The same things were measured in two ways. Each way mixes the same 13 hidden numbers, adds some noise and spreads widely along 8 directions of its own, which tell nothing about the thing.
Some things both ways: the first way, then the second way.
[ -3  23   4  21  -8 -11  -7  11  19  -3   3  18  23  15  25  -5   1   5
 -10   1  -3 -18  -9  12  10 -25   7   7  -9  25]
[ 17   5   4   3  -4   2 -14  -8 -14  26   6  -7   5  -2  -4  10   5  -9
 -12  -6  13  -4  13 -19  32  -8  -9  -9  18  12]

[ 16   6   8 -12 -18 -11  11   0 -16   9  -7  -4 -20 -13  16   9  15   0
  -4  -8   9   6  14  13  -6  -9 -23  -1  11  -4]
[-30  23  -3  10 -24 -22 -18   4   8  16  -5   0  11  -9   3 -15  -4  10
  17  -1   4  13  38  13 -14  -9  16 -19   4   0]

[  7 -18  -4 -12   7  18  -5  -5   2   1  -8  -2 -24 -30 -22  30  12  12
  -1   8  14  29  34  40   9 -41  27 -13 -29  -9]
[-20  13  15   7   3 -37  -2  -3  16 -18  -4   6   8  -3   5   6   1  27
  16  14 -26  29  -7  10 -27 -30  12   3 -11  -4]

[ -3 -12 -11  -3  -9   0  -5   2 -16  -4   7  12 -24  -1  10   9   9   3
  15  -4  19   8  17  14 -12  13 -17   2  13  20]
[ 12 -28   0  10 -16  17 -11   9   7  -6   2   7   3  12   8 -10   6   4
  -2  -1  19  -6  -9   6  -7  -5  10   4   0  10]

[ 37  17  21  10   4  -3  -7 -17  10  -3  20 -31   9  18 -11 -12 -27   7
  -8  -7 -19   3 -15 -16  21   8  -2   2 -13   2]
[ -1 -24  -7   7   7   2   1   0   7  30   2   8   5  17  12   4   3  -5
  -5  -8 -15 -13  -7  25 -17  33   4  11  -4  10]

[  3   6   8  27   8  16 -21 -23  -4  -6  11   7  -3  11  -2 -20 -36   3
 -20  15   5  31   3   4  14 -22   5   7  -5   7]
[  6 -11  -8   3   1   3  -5 -10   0  29   0  -5   1  14  -5  -1  16  -8
  -9  -4   1 -16  -5   5   4  16  -1  15  12   7]

[ -4 -13  -6  14   3  14 -15  11  14 -15 -13   4  17   7 -13   9  11   4
   3 -10   4  -8   8   7  13 -17  32   2 -31  29]
[  6   1   0  -5   3  -7   7  -2  13  18   0  -5  -2  -1  -1   7  -4  -8
  19 -10  -8  17 -14  -7  -1 -12   5  15  -9  -1]

[ -8 -13  -6  -4  -8  -7   7  -5  12   2   3  53 -18 -30   2  32  16  13
 -23  17  29  31   7  53 -14 -47 -13 -27  26  -4]
[-16 -15  -4  18 -27   1  -3   6  -9 -15  -6  -2   1 -20  -3 -27   7  -1
 -18  -3  20 -13  29   1   9   1  33 -17   1  16]

[ -5 -28 -20 -12  -9  22 -12  -9  28 -21   1  14  35 -29   0  13   8  12
  -3 -12   2  27  29  31  -5 -31  12 -24 -10  30]
[-19   2 -12   3   2 -15  -1 -11  19 -21  -7   8   9  -4   5 -18  10 -13
  -3  -6  -4  17   0 -12 -24  -4   3   8 -11  -7]

[  4 -25   5   2 -21  22 -14  -4 -12 -12  -9  12  22 -15   3  13  13  10
   3  -1  18  24  30  41   0 -18  -2   0  14  -5]
[ -8   7  -2  13 -13   3  -4  -2   0   7  -5 -15  -2 -18  -5  -7   1   1
   9   0   4   4   9  -7  14 -14  21  -9   3   2]

[-12  25 -10  27   3  -1 -26  -2 -10 -16  -6   2   8  26  33 -13   2   0
   5  21  10  -7  17  10  10 -15  18  29  -6  20]
[  6  24   6 -10   4  -6   3  -1  -4   2  -1  -9  -9  -6  -5  11 -16  -4
   2  13  -7  10   1  -5   3 -11 -25   5   3  -6]

[ 20  20   9   9  -2 -14  11 -20  -4   1  -9  -7  10  11  16  24  11  10
   0 -10  16 -12  -1  15  15 -13   7   6   7 -18]
[ -2   5 -10  11  16 -18  -4  -6  -2   5  10  -6  -5  -1  -7   0  -3  14
   9  -8  -8   4  -4  -2  10  -1  -8   2  -2   4]

[ 28  16  12  -3  10 -21  -3 -18  13  -7  -6 -13 -20   5 -27   6   2   6
 -17  -5  -1  12 -13 -22  18  -9   3   0 -16  -5]
[  6  19   2  -3  13  -7  18  -9  -7  -4   1 -12 -18  -5 -10   0  -6  -7
  -3  -2   7   6   2  -6  12  10 -27  -3 -20   1]

[ 19  13  -1  -3  -9 -16   2 -16  -3  -4   1 -12  -6  10  16  15   0   3
  13  -1   2 -14   0   5   0  10  -3   0  17   1]
[  3  11 -18  10  -8  -3 -11  -9  -1  26 -10   5  -2  12  -2   2   0 -16
  -4   4  10   3  14   2   1  -3  -6  15  20  -2]

[-11  41  18  37 -15 -40   1  -1  -4   5  23  39 -24  16  31  -6 -14 -12
 -18  22  -3  -4 -25  -4   2  -8 -22  13  18  25]
[ 12  10  -4  -4   5  -1  13 -13   5  -7   6   0  -7  -8   3  18  -8   7
  -2   9   2  -5   9  10   3  13 -17  11 -14 -10]

[ 20  17   3  34   8   0   7  -4  17   6  -2  -6  -5  25  -8   5 -16   9
  -3   6   2 -22 -19 -18  23  -9  15  -7 -16  12]
[  6 -30   7  -6  -6  15   3  35  -1   3  13  17   2   9   8   5 -14   1
  -4 -15   5 -28  -5  17  -8  30  -2  11  -8  -9]

[ 14  22  -9  16  20  -3 -16  -9   0   9   0  -9  -3  21  10   4 -20  15
 -14  22   8   2 -14  24  12 -13  15  17  -9   4]
[-21  -2  -3   9   3  -8   9  -2  -3 -20 -10  15  -1  -7   5   0  -6  -9
 -16  -3   2 -10  11  12  -7  14   7  -4 -17   1]

[  2   0   7   1 -24  14  -2  -8 -27   8  -9  10 -15 -13  18  -3  10  10
  -8  -6  28  24  32  34   4 -18 -23  15  17 -15]
[  4   2  15  -9  -6  18   2  17   2 -15   1   1  -3   2   2   0  -1  18
  24   9   5   9 -20  16 -16 -16   1 -10  -4  -8]

[ 35   2  16  -6   3 -10  -1 -14   4  -4  12 -30   6  16 -11   5  -3   3
  -1  -4 -10  -1  -3  -1   8   6  -3   3  -9  -4]
[  7 -14  10  10   0  -7  -7  -2 -18 -38  15   2   9  -9   6  -4  13  16
 -22  -2  20  -7   5 -17  12 -12  -2 -27 -12   7]

[ 13   9  -9 -25 -16 -25  19 -13  -3   3  -6  -1 -32 -12  17  24  14   3
  17 -19  11 -13   3   2 -14  13 -14 -16  28   1]
[ -3  11 -21   9   2 -14 -21 -11   3  17  -2  -5   0  10 -10 -13  18  13
   2   3  12   7   7 -10   1 -14  -5   5  12   3]

[  5  -9 -10  -2   8  15  -6 -13   8  10 -12  16  -5 -16  -4   7  -3  15
 -13  19  20  30  11  27   0 -46  12 -17  -4  -2]
[-14   9  -1  -4 -10   3  -2   2  -3 -12 -13   2  -1   2  -8 -15   7 -20
   0   1   6   5   4  -6  -2  -8  20  -6  11  -5]

[ -7 -14 -21 -11  -3  15 -13 -11 -17  -9 -11   2 -31 -14   6  10  -2  10
  10  -7  24  18  31  23  -6  -6   3   3  -3  10]
[  1  16 -11  -1  21  -2  12 -19  17  -3  -5  -4 -12  17  -9   5   7   1
  15   4  -3   8 -21   8  -9   3 -20  22 -11 -12]

[-11 -14 -11  -6  -7   5  -3  -1 -16  -7 -20  15 -17 -13   8   7  21   1
  12  -6  32  25  30  15 -10 -28   3 -10   8  11]
[  6   7  -6 -12  12   9   7  -7   5   5   1 -21 -14   6 -13   2  -5   1
  20   4  -3  -3 -25   2   4  -2  -9  13  -2  -4]

[ 14   0   5   4   9  -2  10  -4  17   1  -5  13   4  -7 -17  22  25  17
  -2 -11  27  17   6  12  10 -28   8 -23  10 -14]
[  3 -14   4   5   8   1  -4   2  11 -11   2   0  -3   5  -2  -2   1   6
  -6  -6  10  -1 -12 -13   5 -10  -2   3 -17   8]

[ 13 -17   5  -1  -2  23 -22  -9   1 -31 -19 -16  18   1 -12 -10  -1  10
  15   0   9  19  35   1  10 -27  23  -8 -10  -3]
[-17  13   5 -12 -11   2   4  14  -7 -32   2 -12  -2 -23 -10 -19  -6   6
   5   1   4  -3   4  -2  -4  -7  -3 -12   0 -12]

[-11 -15 -20 -19 -28  10  -3  11  14 -21  14   3   3  -9  12   0  22   7
  23 -16   5   9  28  28 -10  -3  -9 -23  14  36]
[-17   5   2   2  -8  -4   5  -1  12  -3  -1 -21   2  -4  -7  -9  -7  -9
  -7  -3   0  -5  19  -6  -3  -3   7  -6 -10  -2]

[  5  18  -5   4 -13   5  -9 -16 -34   8  28 -15 -23  -6  31   2 -21   4
   4  -9   9  24  15  39   0  30 -25  18  33   8]
[  8  -1   7  -4  14  -1   3 -17  -6   8   0  -2  -4  -3   2  16   3   7
 -14  12  -6 -16  -3  10  12  18  -6   0  -7  11]

[  6   9 -21  -2  12 -20  -6  13 -14 -15  -9 -10 -22  19  22  34  20   8
  10  -2  18 -35  -4  23  -7  16   5  12   3  12]
[ 21  -9   1  12   0   0  -3  -9  -2  21   7 -12  -3   2   3   5   1   2
 -11   2   7  -2   3  -6  15   1 -11   1  -4  18]

[ 10  -4  17 -20 -19 -22  19  -7  12   4   8  22 -22 -26  -2   7  13  -5
  18  -7   3  17  16 -10 -15 -17 -16 -36  19   2]
[ -3   2  -7  -5   8   6   2   1   2   0   1   4  -5   6  -3   8  -2  12
   2   5   2 -19   1  21  -4  18  -3   7  -2  -8]

[-20  15 -13  20 -11   0  -9 -24 -15  11  10  36 -19   3  28  -1  -3   5
 -23  14  21  19  -2  29   8 -12 -18  22   9  18]
[ -3   5   0   7  18  -6  17  -2   4  -5   3  -3 -11  -2  -2   4  -2   5
   2  -6  -4  -1  -7   2   0  15 -16   5 -26  -8]

[ -1   6   6 -11 -14 -12 -11 -12 -18   8  18  13  -9   2  24 -12   3  -6
  17  10  -2  12  -4   4  -6   8 -11   7  10  18]
[-11   7  -3   9   3 -11  -5 -10   3 -13  -4   1   5 -10   2  -5   8   1
   1   2  -3  11   1 -13  -2 -15   9  -6  -2  -5]

[  2  -8  -9  -7  -6  10  -5 -19 -11  -2   8   2   4  -5  18  11  10   4
   0   2  15  15  21  35  -4  -8  -6   2  14   0]
[  5 -34  -4  11  20   2  -2   1 -19   5  16 -14   0  -3   1  -1  10  25
 -20  -8  -4 -28 -11  -3  16  15   8 -14  -7  21]

[ 27   1   1 -14   2 -10   6  -2  37  19 -17   9 -10 -10 -33   6  15  16
 -10  20  -1  13  -7 -12   5 -33   5 -24 -17   2]
[-25  -8   1  17 -14  -1 -19  26 -14 -16 -11  15   2  -9   2 -14  -2  11
 -20  -4  27 -13  26  -5   1 -13  19 -27  -7   2]

[ -4  -6 -26  -1 -13  23  -2   3   3   4  -8  -2 -27  -3   3   7 -18  17
   2  -8  17   5  14  36   0 -10   3  -8   3  22]
[ -1 -30  -2  -2 -13   5 -20  11  13 -11  -6  14  16  23   8 -10  26  19
   6   7  11   4 -32   9 -41 -34  15  17   9   0]

Other things, the second way, with their names:
J277: [ -3 -10   1   3  24  -8 -13  -5  10  -5   9   3   7  18   3  17   7  30
   5   5 -17  -7 -26   6 -11 -10  -6   9  -3  -5]
J479: [ 24   0  -7  -3   7   3   3  -8 -10 -28  12   9  -3  -3   2   5   3   1
 -14  -1  17   4   7 -10  15  -4 -16  -4   1   5]
J784: [ 10   4 -11  -6  13  -3   2  -7 -11 -22  12  -3  -8  -4 -14  -1   4   9
  11  -5   8   0 -15 -10  18  -7  -1   2   5  -4]
J238: [-23  10 -26   5   8  -7  11  -3   7   1  -1 -10 -13   2 -13  -8 -14   1
   9 -11   1 -11  19  20   0  21  12   0  -8   2]
J448: [  0  -9  18  -3 -15   6  -5  21  -4  20  -7  10   3  11  12  -2 -12 -27
  -8   1  -7   1  -1   7 -15  13   3  -1   3   1]
J429: [  6 -16  13   0 -17  14 -15  14 -10  -8  -2   7   1   1   3  -4  -1   5
  -6  11  15 -11  -4   5   3  -8  12  -7  10   8]
J544: [-10  -3 -22   4  10  -5   2  11  -8  30  -1 -22 -16   1 -15  -8 -17  -1
   5 -12  -6 -13  -2  -2  10   7   3  10  -1   5]
J581: [-15  28  35 -24  -3 -18   0   9   2 -13  -7  -4  -1 -23  -4   2  -2  15
   8  14  -4  13  -4  -8  -9 -17 -16  -6 -20 -16]
J293: [ -5  -5  -1   7  14 -19 -13 -11   2   5  -3   7   6   3  -1  -6  31  24
   4  -2   2  11 -22  -4 -10 -15  -6   6  -7   7]
J126: [ -2   8  -4   8   2 -11  12 -16   0  -9   6 -20  -2  -8  -8  -7   5  -7
   1  -7  -4  13   9 -14  13 -10  14 -10  -2   9]
J185: [-16  23  11 -14  -8   6  20   2  -6  61 -16   7  -4   2   2  23 -23 -40
  21  -4 -27 -16   3  48  -8  52   0  14   9 -12]
J799: [-13  25   7 -16  -6   4  28  -4   4  -7 -15  -8 -14  -3  -5  10 -30 -35
   4  15 -18  -1   8  20  -8  15   7   8  -4 -11]
J201: [  1  10  -1  -6  15   9  23  -5  14  23  -2  -8 -11   1   1  18 -16 -17
   8  -7 -16  -4  -1   7   2  27  -5  11 -20 -11]
J808: [ -5  18  -2  -1   8   7  29   4  15   4   2 -16 -19   7 -14  -5 -12 -13
  22 -13  -6   7   0   5   1  22   3   4 -19 -15]
J640: [ 10 -14  -1   5  -4   3  -5   4   7  -7   9   3   7  16  -3  -6  13  -4
   2 -14   8   6  -6 -10   1 -14  12   2   9   4]
J451: [ -4  15   4  -5  -4  -7   4  -8  -4  38  -3 -20  -4  -7  -1  13 -15  -7
   2   9 -15  -7  14  11   7  15   4  -2   2   3]
J96: [ 26 -10 -18 -10   4  22  10 -16   4  -5   7   1  -3  24   0  10  -3 -31
   1  -3   3  -3 -14   2   6   7   8  15  16   4]
J418: [-18  11  17   4  17   0   9 -10  13  -6  -7  11   6   3   7   2  16 -15
   2 -10 -18  16  -6  -4  -8  12  13 -18 -18  -7]
J863: [ 21   3  28   7  -6 -12 -14   1   2  35  10   3  10   7   5  36  -8   7
   2   7  -9  -7 -13   2  12  -9 -34  25   6 -10]
J975: [  6  -4 -47  29   9  -3   0 -27  24 -12  12 -16  -8  21 -13 -24   8  -7
  -1 -14  13  11  17 -15  15   0  17   6   4  16]
J244: [ -8   8  -3  -2 -10   0 -13  -2  -6   6 -10   6   0  -5   8   2 -10  10
  -7  25   2 -13  10  25 -15   7 -13   1   6   2]
J576: [ -7  22  10  10  11  -7  10 -14 -12  30  -4 -27 -10  -2 -14   4  11   2
  -7  10 -17 -12  -1   9  11  22 -23  -2   1  -4]
J962: [ 17 -14  -7  -9 -10  13  -6   4 -13 -18  -7  16  -4   2   2  -5   0 -20
 -13   4  22   0 -10  -8   4 -12   4  10  14  10]
J452: [  0  10   1   6   1  -9 -17  -6  -3  18  -7   4   4   2   2  12   1  -6
 -11   7   0   2   5 -14   7 -13 -10   4   8  -4]
J413: [ -1  10  25  -3 -16  10   0   0  -6  25  -7   1   4  -6   1   9   8  -6
  -9   4  11 -20   8  14   3  20 -23  -2  -3  -8]
J256: [-17  -5   1  12 -17 -17 -16   9   3  21  -8  17  14   6  10   5   2   5
  -4  -1   6  -5  17  17 -19  -5   5   5   1  -2]
J421: [  1  -7   7   2   8  -3  -1  -8   5 -43   8  -4   1 -10   4 -10   6  15
  -9   8   0   8  -2 -12   2 -10  14 -21 -13  12]
J146: [ 12 -33  -8   6   4  17 -18   4   4  13   1  -1   3  21   4 -18  24   5
   1   0  -4   9 -28  -9  -6 -11  32  -3  18  22]
J2: [  9 -23 -19   3  12  -5  -8  -4  13  13  -1   7   1  23   4   4   3   3
   4  -1 -11   5 -27   7 -17  -9   4  31   7  12]
J837: [-27  38  15   7  -8 -16  10  -4  18  50 -18   8   1  24   3  23 -21 -39
  17   1 -28   4  13  34 -23  29 -11  19  -3 -30]
J780: [-18  32  -9  -1  -9 -11  10   2   3  22 -13   7  -6   9  -7  -1  -4 -17
  14   1  -6  11  25  24 -14  15   9   7  11 -15]
J280: [  8 -33  -4   3   0  -1 -21  20  -3 -19  19   5   9   1   3 -19  16  35
   1 -11  13  -4 -21 -12  -8 -16   1  -1  -3   3]
J802: [-10   8  -2   7 -10  -4  -8 -15  19  -6  -3  -2   6   3   3  -9  10  10
  18  12  -7  15   0  11 -15 -11  21  -3   8   1]
J53: [ 26 -12   1  -4  -6  17  -2  -6  -6  23   0 -16  -4  19   0   0   6 -19
  -2   7   3   5 -13  -8   7  -7  13  -2  16  17]
J672: [  1 -16  -6   3  11  13  17  -3   4 -23  -1  13  -6  -1  10   8  -5   0
  -5  -5  10 -14 -11  22 -11  18 -12   6 -26   1]
J929: [  9   7  -2   7  -4   3   3  -8   5  18  -2   4  -1  14   1   8   5 -10
  -1  -4  11   3   6  14  -4   5 -22  10   2   3]
J503: [-16   2   8  -1   8   1   9   6   3   6  -1   3   4 -15   8  11 -11  -3
  -6  -1 -19 -22  -2  13 -12  30 -22   9 -18 -22]

Some of these things the first way, each followed by its name:
[  2   5 -16   0 -25  -8  21  -7  -3  -3  10  12 -14 -15  31  40  15  15
  -3 -18  24  -6  20  46  -9   4 -32  -7  29   5]	J975
[ 18   1 -13 -18  -4  -1  -6 -12 -13   7   3 -31 -38 -10 -14  10  -8   2
  27 -12  -4  15   8  -8   3  34   1  -1  -3  23]	J962
[ 21  21  16  16   2  -5  -3 -19 -18   3   0 -17 -14  17   6  -8 -11   3
  -1   3  12  11   8  -4  12  -3  -6  12  13 -15]	J238
[  5  -6  15  -4   9  -4   4 -31   5  14  21  27   4  -7  -7 -14  28 -11
 -12  28  11  51  11  -8   2 -41  -9 -19   1  -2]	J448
[ 24   4  18 -13   8 -22   2   3   7   2  13   3 -11 -14  -7  11  13   6
   3   1   1  16   2   0  -5 -15  -4 -18  -2  -5]	J421
[ 42  -9   5   6 -10  26   9 -17   4 -11  -9 -37   5   0 -26  26  -7  25
   0 -32  10  -2  13  13  26  12  -1 -10   4 -21]	J808
[ 16  15   1   4  -8  -6   7  -2   0  19  -8  -7  -2   1  17   9 -19  11
 -13  -8   3  -3 -22  23  10 -23   5  -4  -9  13]	J185
[  2  31  -7   7  -5 -31  15   4  12  17  16   8 -10  35  36   2  -7   8
   5   8   1 -36 -42   8   2  -8  -2  -4  -1  30]	J837
[ 12  27  24  10 -23  -3  11 -19  -1  17  28  -1   7   7  18 -20  -9   3
  15  -6   0  17   5   2  16  -5 -15  -5  21  -2]	J277
[ 20   5  17  -3   2 -11   7 -16   2  10   6  -1 -16   5 -12   3   4  -3
   0  11   3  13  -2  -4   6 -17   2 -12   3 -10]	J256
[  6  18  12  13   2 -19  -5  -5 -23  -1  11  -1  -1  21  27  -5   6 -12
   1  17   8   3  -3   8  -4  -6  -7   8  20   3]	J451
[ 16  -2  27  -1 -24 -10  19 -16  19   9  23  20   5 -21 -18   1  11   3
  -1  -4   2  44  10   2   1 -23 -26 -33  25  -4]	J429
[ 10  23  26  34   9  -2   7 -14  10  20   4  28 -13  10  -7  -5 -10   9
 -34  20  17  14 -16   5  28 -55   8  -4 -10 -19]	J640
[ -4  -7  14 -10  -2  -2 -20 -13 -27  -3  14   8 -27   0   2 -14   6 -10
   5  15   4  30  13   6   2 -10  -3  12 -10   6]	J126
[ -4   0   4   1  -4 -22   6 -21  16  -4 -10  31   4   9  -7  -2  33 -11
   7  14  12  15  -2 -25   0 -33   8 -19   6  14]	J544
[-15 -13 -12  13 -13  20 -13  -6   2  -6  16  17  18  -3  16  -7   4  -3
 -20   9   8  28  30  37  -5 -21 -15  10   1  31]	J53
[ -1   0  12  14   9   0  -2  -6 -11  12   4  18  -9  -4  10  -3   4  -7
 -10  21  15  27  17  11  -1 -44   4  -2 -12   2]	J96
[ 22   4   9  -5  -6  -1   0  -6  17   8  11   4   7  -7  -4  -3  -5  12
  -5  -7  -6   8  -6  -1   7  -5  -7 -11  -1   6]	J146
